The groups are shells around one centre, one inside the other: the same stretched ball of 5 dimensions in 7 sizes.
Some rows, each with its group after it:
[ 32.5 -25.5 -22.0 -59.8  -8.6   2.6 -12.3 -15.1  25.2  -7.1 -35.9  32.5
  16.2 -25.1  26.3  27.9   1.3  -5.8]
(1)
[ 30.1 -20.1 -20.5 -62.5 -12.6   4.4  -8.5 -16.3  23.0 -12.4 -31.7  37.5
  12.9 -31.6  27.1  28.6  -1.7  -2.6]
(2)
[ 34.1  -8.2 -21.8 -30.9 -12.7  -4.9 -23.5  29.2  36.0  -6.5 -38.0  16.8
  14.7 -32.7   7.4  21.4  -8.5 -26.0]
(4)
[ 30.2 -20.6 -17.5 -52.7 -10.3   6.2 -28.3   4.5  38.9   7.4 -40.3   1.9
  19.2 -14.0   8.1  25.1   3.6 -18.9]
(5)
[ 33.1 -25.2 -20.3 -44.5  -7.0   2.9 -30.2   7.0  40.0  11.4 -42.6  -0.6
  23.9  -8.5   7.6  22.0   6.1 -22.8]
(4)
[ 36.4 -31.5 -22.9 -49.1  -0.7  -4.8 -23.0   2.9  31.9  -0.8 -45.7  22.6
  22.2 -17.4  21.7  23.2   1.8 -18.4]
(1)
[ 34.1 -21.3 -24.6 -45.3 -11.9   4.9 -17.3  -7.5  30.9   4.0 -34.6  15.4
  17.9 -18.6  14.2  27.1   4.4 -11.4]
(3)
[ 23.9  -1.4 -15.3 -38.8 -25.7   8.0 -17.7  11.4  35.2  -5.5 -23.2  10.8
  18.8 -28.3   5.0  15.0  -2.9 -18.5]
(4)
[ 29.2 -17.5 -17.6 -68.8 -12.2   7.9 -16.6  -9.8  29.0  -6.5 -36.6  24.0
   8.0 -29.8  19.4  34.6  -2.2  -5.3]
(1)
[ 35.1 -12.3 -24.0 -20.8 -13.2  -2.7 -26.6  25.7  39.5   5.2 -36.5   3.7
  23.0 -19.4   1.9  16.4  -0.7 -29.2]
(5)
[ 31.9 -17.7 -23.9 -36.7 -15.7   2.0 -12.0  -4.5  28.1  -3.7 -27.9  24.4
  22.9 -22.7  17.5  17.4   2.3 -13.2]
(3)
[ 27.5 -30.5 -11.1 -46.5  -0.1 -13.7 -27.2  25.8  35.4 -15.8 -45.0  30.6
  37.4 -19.0  26.9  -1.9  -3.7 -33.5]
(6)
[ 28.5   5.5 -21.6 -40.4 -29.1  12.8 -12.5   3.4  31.6  -3.4 -21.5  12.0
   4.1 -37.5   1.6  32.2  -5.3  -8.6]
(4)
[ 23.6 -24.2  -8.9 -52.3  -8.1  -0.7 -31.1  16.9  40.8  -2.9 -40.2   8.7
  33.3 -11.7  14.4   4.9   1.7 -29.3]
(1)
[ 31.9 -13.8 -22.4 -14.2 -14.8  -8.2 -18.8  25.1  34.2  -6.5 -29.6  20.3
  33.0 -22.2  11.7   1.2  -1.7 -31.0]
(2)
[ 41.8 -10.6 -32.6 -42.6 -12.7   2.9 -12.2  -2.2  26.3  -1.3 -36.9  25.0
  -2.1 -38.2  12.2  47.0  -5.7  -4.7]
(5)
[ 30.2 -11.5 -18.1 -54.5 -12.5  -1.5 -14.8   9.7  28.0 -17.5 -35.6  35.0
  10.1 -40.0  21.0  26.1 -10.0 -13.2]
(2)
[ 41.6 -16.6 -35.0 -20.2 -13.7  -1.8  -9.6  -1.8  25.9   1.7 -30.0  24.8
  16.6 -26.0  13.7  26.9   1.3 -12.3]
(0)
[ 30.6 -32.0 -17.0 -60.3  -1.0  -8.8 -14.6  -0.3  24.7 -19.7 -41.6  46.5
  25.1 -27.7  36.5  14.2  -3.6 -15.1]
(0)
[ 42.0 -11.4 -32.3 -15.4 -11.6  -6.6 -18.1  20.7  32.1   0.6 -36.2  18.3
  14.8 -29.7   7.2  25.6  -4.4 -22.6]
(0)
[ 37.4  -5.9 -25.1 -45.0 -13.7   5.1 -24.4  14.6  36.3   3.6 -40.9   6.8
  -0.9 -33.8   1.4  43.5  -6.7 -14.4]
(6)
[ 23.7 -36.1  -9.1 -50.3  -1.7 -10.4 -23.9  12.0  33.6 -14.7 -40.0  31.6
  45.7 -10.8  31.5  -9.3   2.6 -30.3]
(5)
[ 31.3 -20.6 -19.0 -70.3  -9.9   9.9 -21.4 -11.2  32.3   1.9 -40.8  13.9
   6.9 -23.4  15.1  39.6   1.0  -5.7]
(4)
[ 37.2  -8.2 -30.4 -17.2 -19.1  -0.2 -12.8   9.2  30.0   0.2 -26.9  18.1
  17.5 -28.0   7.2  21.7  -1.2 -17.4]
(3)
[ 18.9 -26.6  -5.5 -70.4  -9.5   0.3 -18.4  -1.5  30.3 -19.1 -34.3  34.0
  31.9 -21.3  31.1   3.7  -0.6 -17.3]
(6)
[ 35.7  -8.1 -27.3 -34.2 -15.7  -5.3  -5.1   7.3  21.8 -19.4 -28.7  45.0
  10.1 -45.2  22.2  25.1 -10.6 -10.9]
(6)
[ 33.1  -6.0 -24.9 -56.3 -20.5  13.9 -13.3 -12.0  29.0   1.4 -30.3  14.6
  -1.6 -33.9   8.0  45.5  -2.2  -0.5]
(2)
[ 33.8  -2.5 -27.1 -34.3 -23.8  10.4 -13.4  -1.1  31.2   3.6 -25.3  10.1
   7.0 -30.3   2.7  33.7  -1.0  -8.9]
(1)
[ 26.6 -36.4 -10.7 -68.6   0.3  -2.1 -27.4   0.5  34.8  -5.7 -46.4  22.0
  30.6 -11.4  27.1  12.5   3.4 -20.6]
(2)
[ 37.9   4.0 -31.1 -19.2 -24.4   5.9 -15.6  14.6  33.3   4.2 -26.7   7.1
   3.7 -35.6  -4.0  35.3  -5.3 -14.8]
(5)
[ 36.2  -2.9 -27.5 -57.0 -20.4  15.6 -15.0 -10.5  30.2   5.3 -33.0   9.7
  -9.5 -36.6   3.4  55.2  -3.6   1.4]
(6)
[ 38.6 -17.5 -26.7 -20.9  -7.5 -10.4 -21.2  25.2  33.3  -4.6 -39.3  22.5
  22.9 -26.3  13.1  15.7  -4.5 -27.7]
(0)
[ 25.0 -25.8  -9.6 -54.6  -5.1  -5.7 -27.2  18.1  36.6 -11.7 -42.0  22.7
  31.6 -18.9  22.1   4.9  -2.2 -27.9]
(3)
[ 40.5 -16.0 -31.9 -12.0 -12.6  -3.4 -20.3  14.4  34.7   9.1 -34.1   8.1
  22.9 -17.6   4.4  19.9   2.8 -24.1]
(4)
[ 43.8  -1.0 -37.1 -29.4 -19.4   4.2  -7.3   0.1  24.5  -1.1 -30.1  24.9
  -6.7 -44.5   6.7  49.4  -7.6  -3.0]
(0)
[ 28.0 -38.8 -11.7 -47.0   3.2 -13.9 -28.2  18.8  35.6 -11.0 -46.4  28.3
  44.0  -9.6  29.6  -5.4   1.7 -33.8]
(0)
[ 28.6 -24.7 -16.8 -26.1  -9.0  -8.0 -24.3  20.8  36.8  -4.2 -34.8  16.9
  41.2 -11.5  16.2  -4.9   2.9 -33.4]
(1)
[ 33.4   4.1 -25.6 -35.9 -26.3  14.6 -20.7   7.0  37.5  10.6 -27.9  -5.4
   0.6 -30.0  -8.3  40.8  -2.0 -11.3]
(6)
[ 31.5 -13.3 -19.7 -31.3 -13.8   0.7 -28.2  21.4  40.6   5.1 -36.5   1.3
  23.2 -17.5   2.6  16.4   0.4 -27.6]
(3)
[ 36.3 -34.4 -24.0 -33.6   0.1 -13.4 -18.0   8.7  28.4  -8.7 -41.5  35.6
  34.6 -17.3  29.0   6.6   1.2 -24.5]
(2)
[ 38.1 -15.5 -29.0 -43.0 -13.4   6.4 -16.3  -6.9  30.3   6.3 -35.3  13.5
   7.9 -24.8   9.7  38.3   1.5  -7.8]
(3)
[ 36.2 -14.3 -24.8 -19.5 -10.6  -8.6 -21.7  27.0  34.9  -4.0 -36.4  18.7
  24.3 -25.6  10.2  12.8  -4.2 -29.0]
(5)

New rows. What belongs after each?
[ 37.5 -12.8 -28.0 -14.2 -13.2  -7.0 -18.5  21.9  33.3  -1.7 -33.0  18.2
  23.6 -25.3   8.7  14.3  -2.5 -26.4]
(1)
[ 36.0 -26.7 -24.8 -47.9  -4.2  -8.5  -9.4  -2.0  21.7 -17.2 -38.1  48.0
  19.1 -32.7  33.0  21.2  -4.6 -11.6]
(0)
[ 28.5  -4.5 -19.1 -58.4 -22.1  15.0 -17.7  -5.6  33.1   1.1 -29.7   8.3
   3.0 -30.7   5.3  38.5  -1.9  -5.6]
(0)
[ 29.7 -25.8 -15.6 -63.2  -5.9   3.1 -25.8   0.5  35.2  -0.6 -43.2  14.7
  19.0 -17.8  17.5  25.1   1.3 -16.1]
(3)
[ 28.5  -3.9 -17.8 -36.0 -20.0   4.6 -24.0  20.6  38.7  -0.7 -31.4   5.0
  16.2 -27.0   1.3  20.2  -4.0 -23.0]
(3)
[ 33.1 -21.5 -24.2 -22.5 -10.9 -10.0 -11.6  11.0  27.1 -12.4 -29.6  35.9
  33.6 -23.9  23.7   2.3  -0.9 -23.7]
(2)
[ 23.4 -37.2  -7.6 -52.7   0.3 -12.6 -25.1  15.8  33.8 -17.6 -42.1  34.2
  46.0 -12.4  33.4 -10.6   0.7 -32.1]
(0)
[ 25.4 -15.9 -15.7 -51.2 -17.4   7.6 -18.2  -3.2  33.1  -2.5 -29.1  14.6
  22.7 -19.6  13.9  16.8   2.7 -14.3]
(5)
[ 25.7 -19.7 -11.9 -51.1 -10.9   2.8 -29.8  14.1  40.5   0.6 -39.1   5.0
  26.4 -14.5  10.0  13.2   1.5 -25.4]
(3)
[ 35.6 -42.4 -22.1 -41.0   4.3 -12.9 -21.2   3.5  29.8  -5.2 -45.3  32.5
  38.5  -9.6  31.6   5.4   5.2 -24.8]
(6)
[ 30.1 -30.5 -19.6 -29.2  -7.5  -7.4 -19.2   7.1  32.4  -3.8 -33.2  23.4
  42.7  -9.1  22.3  -3.4   6.1 -27.3]
(0)
[ 36.2  -5.3 -28.9 -33.1 -18.6  -0.5  -6.1   3.9  23.7 -12.8 -27.4  35.8
   6.8 -42.9  16.3  30.3  -8.5  -8.7]
(1)
[ 28.0 -34.8 -12.1 -54.1   1.0  -9.7 -26.3  13.7  34.2 -11.5 -45.6  28.6
  35.7 -14.9  28.4   3.4   0.0 -27.9]
(1)
[ 32.1 -33.3 -20.5 -38.4  -3.8  -6.7 -20.5   3.3  31.7  -3.0 -38.3  24.6
  36.5 -10.6  24.3   5.4   5.5 -23.8]
(3)
[ 23.2 -14.4 -13.2 -34.4 -18.2   0.7 -20.8  14.2  36.2  -6.2 -26.9  14.1
  34.8 -17.1  12.3  -0.9   1.6 -26.8]
(0)
[ 24.5 -23.4 -13.4 -57.0 -11.9   1.4 -16.0  -3.9  29.4 -11.7 -31.9  29.0
  28.1 -21.0  25.2  10.0   1.2 -15.1]
(3)
[ 32.2   7.8 -23.7 -40.0 -25.2   6.8 -12.4  13.6  29.9 -10.4 -26.7  21.3
  -3.1 -48.2   4.0  37.8 -12.5  -9.8]
(6)
[ 29.5 -19.9 -18.5 -67.2 -11.8   7.0 -14.5 -13.1  27.5  -7.3 -35.4  27.2
  10.8 -28.3  22.1  32.0  -0.9  -4.5]
(1)
[ 32.5   2.1 -24.0 -52.6 -23.9  14.0 -14.6  -2.0  31.0  -0.6 -29.1  11.8
  -5.8 -39.8   2.6  46.7  -6.3  -3.0]
(2)
[ 34.2 -22.2 -20.5 -50.8  -4.8  -5.1 -20.6  10.3  30.9  -9.3 -43.0  28.8
  16.3 -28.9  21.3  24.4  -5.1 -17.9]
(3)
[ 33.3 -18.3 -22.2 -25.2  -9.3 -12.6 -14.8  21.6  28.7 -16.5 -33.8  37.2
  29.0 -30.2  22.7   5.0  -6.1 -26.5]
(0)
[ 41.4 -11.5 -31.2 -16.5 -10.8  -9.0 -17.2  23.7  31.1  -4.4 -36.7  24.1
  15.1 -33.1  10.3  23.6  -6.8 -23.3]
(6)
[ 40.7 -12.4 -32.4 -31.9 -14.9   5.7 -17.1  -1.3  31.6  10.1 -34.4   8.8
   7.3 -24.8   4.5  39.0   1.6 -10.5]
(5)
[ 30.2 -13.0 -18.8 -62.2 -15.0  10.7 -20.8  -4.6  33.6   1.3 -36.5  10.9
   6.3 -26.7   9.9  37.3  -0.9  -8.0]
(1)
[ 31.3 -23.1 -20.5 -28.2 -10.8  -2.4 -23.9  12.0  36.8   3.4 -34.3   9.7
  34.5 -10.1  11.5   5.9   5.4 -27.4]
(1)
[ 41.4  -9.8 -35.0 -31.5 -17.4   5.2  -8.9  -7.9  25.6   3.2 -29.6  21.3
   3.9 -32.5   9.7  40.9  -0.9  -4.5]
(5)
[ 25.8 -29.3 -10.7 -65.1  -4.1  -0.4 -27.3   5.4  35.9  -6.1 -43.7  18.8
  27.1 -15.5  22.2  13.9   1.2 -21.1]
(3)
[ 32.1   0.6 -23.9 -27.0 -22.8   1.8 -14.7  17.9  32.0  -7.0 -26.2  18.3
  11.5 -37.0   5.0  23.0  -7.5 -18.2]
(3)
[ 32.7 -28.7 -21.8 -18.3  -7.0  -9.3 -23.6  16.8  36.1   1.6 -35.4  14.9
  43.5  -6.5  15.9  -4.0   6.5 -33.2]
(6)
[ 32.1   2.4 -25.7 -49.4 -25.7  11.1  -5.2  -7.5  24.1 -10.1 -23.3  28.3
  -4.0 -46.2  11.0  42.1  -8.2   0.9]
(4)
[ 23.5 -11.7 -14.0 -49.7 -19.3   3.9 -13.8   2.0  29.8 -13.3 -26.0  26.6
  22.6 -28.5  18.5  12.0  -2.5 -14.9]
(5)
[ 27.6 -16.8 -14.8 -35.4 -12.4  -1.2 -29.2  23.0  41.2   0.7 -36.7   4.6
  30.3 -14.8   7.1   7.2   0.8 -30.8]
(3)
[ 22.9 -16.3 -12.0 -42.2 -15.1  -4.7 -14.9  13.3  30.1 -19.9 -27.9  34.3
  32.9 -27.3  23.9  -1.5  -3.9 -23.7]
(0)
[ 25.9 -35.6 -10.9 -62.5  -2.1  -0.1 -29.3   1.1  37.5  -0.1 -44.3  13.4
  34.3  -5.7  22.3   9.3   6.6 -23.0]
(0)
[ 36.7 -22.1 -28.7 -42.0 -10.5  -3.4  -3.7 -12.1  19.5 -13.3 -30.4  45.7
  16.8 -32.8  29.6  24.4  -2.0  -5.8]
(4)
[ 30.9   1.4 -23.2 -45.9 -24.0   7.9  -8.6   1.0  26.6 -11.2 -24.9  27.0
   1.2 -44.1  10.7  35.2  -8.9  -5.3]
(5)
[ 41.5  -6.0 -34.3 -19.5 -17.2  -1.8 -10.0   9.4  27.0  -3.0 -29.8  25.2
   7.6 -37.2   8.8  32.4  -5.7 -13.1]
(1)
[ 30.1 -22.4 -16.2 -35.4  -6.3  -9.3 -26.0  25.6  36.7  -8.5 -40.3  20.9
  31.9 -19.9  17.2   4.4  -2.7 -31.6]
(3)
[ 32.9  -2.8 -24.7 -37.3 -20.6   1.6  -8.6   6.7  26.2 -13.2 -26.6  31.6
   7.5 -42.2  13.9  28.1  -8.8 -10.5]
(3)
[ 35.5 -10.3 -28.7 -52.3 -18.6   9.6  -6.1 -18.3  22.9  -4.1 -28.2  28.7
   0.8 -36.5  16.4  43.1  -2.2   2.7]
(0)
[ 22.7 -21.6  -7.8 -58.1  -9.1   0.6 -29.4  15.4  39.4  -6.4 -39.8  12.4
  28.9 -16.6  15.7   8.3  -0.5 -26.3]
(1)
[ 31.7 -23.9 -23.1 -25.1 -10.9 -10.0  -9.4   6.1  25.2 -14.7 -28.0  40.2
  36.4 -22.9  27.6  -0.7   0.2 -22.1]
(6)
[ 35.2 -34.6 -21.0 -50.2   2.5 -13.0 -17.4   6.1  26.4 -15.5 -45.3  43.5
  26.8 -24.9  34.3  14.1  -3.0 -19.6]
(6)
[ 33.3 -39.8 -18.5 -54.0   3.1  -6.5 -25.9   1.2  33.3  -1.1 -47.7  22.8
  32.1  -9.0  26.7  13.7   5.3 -21.9]
(0)
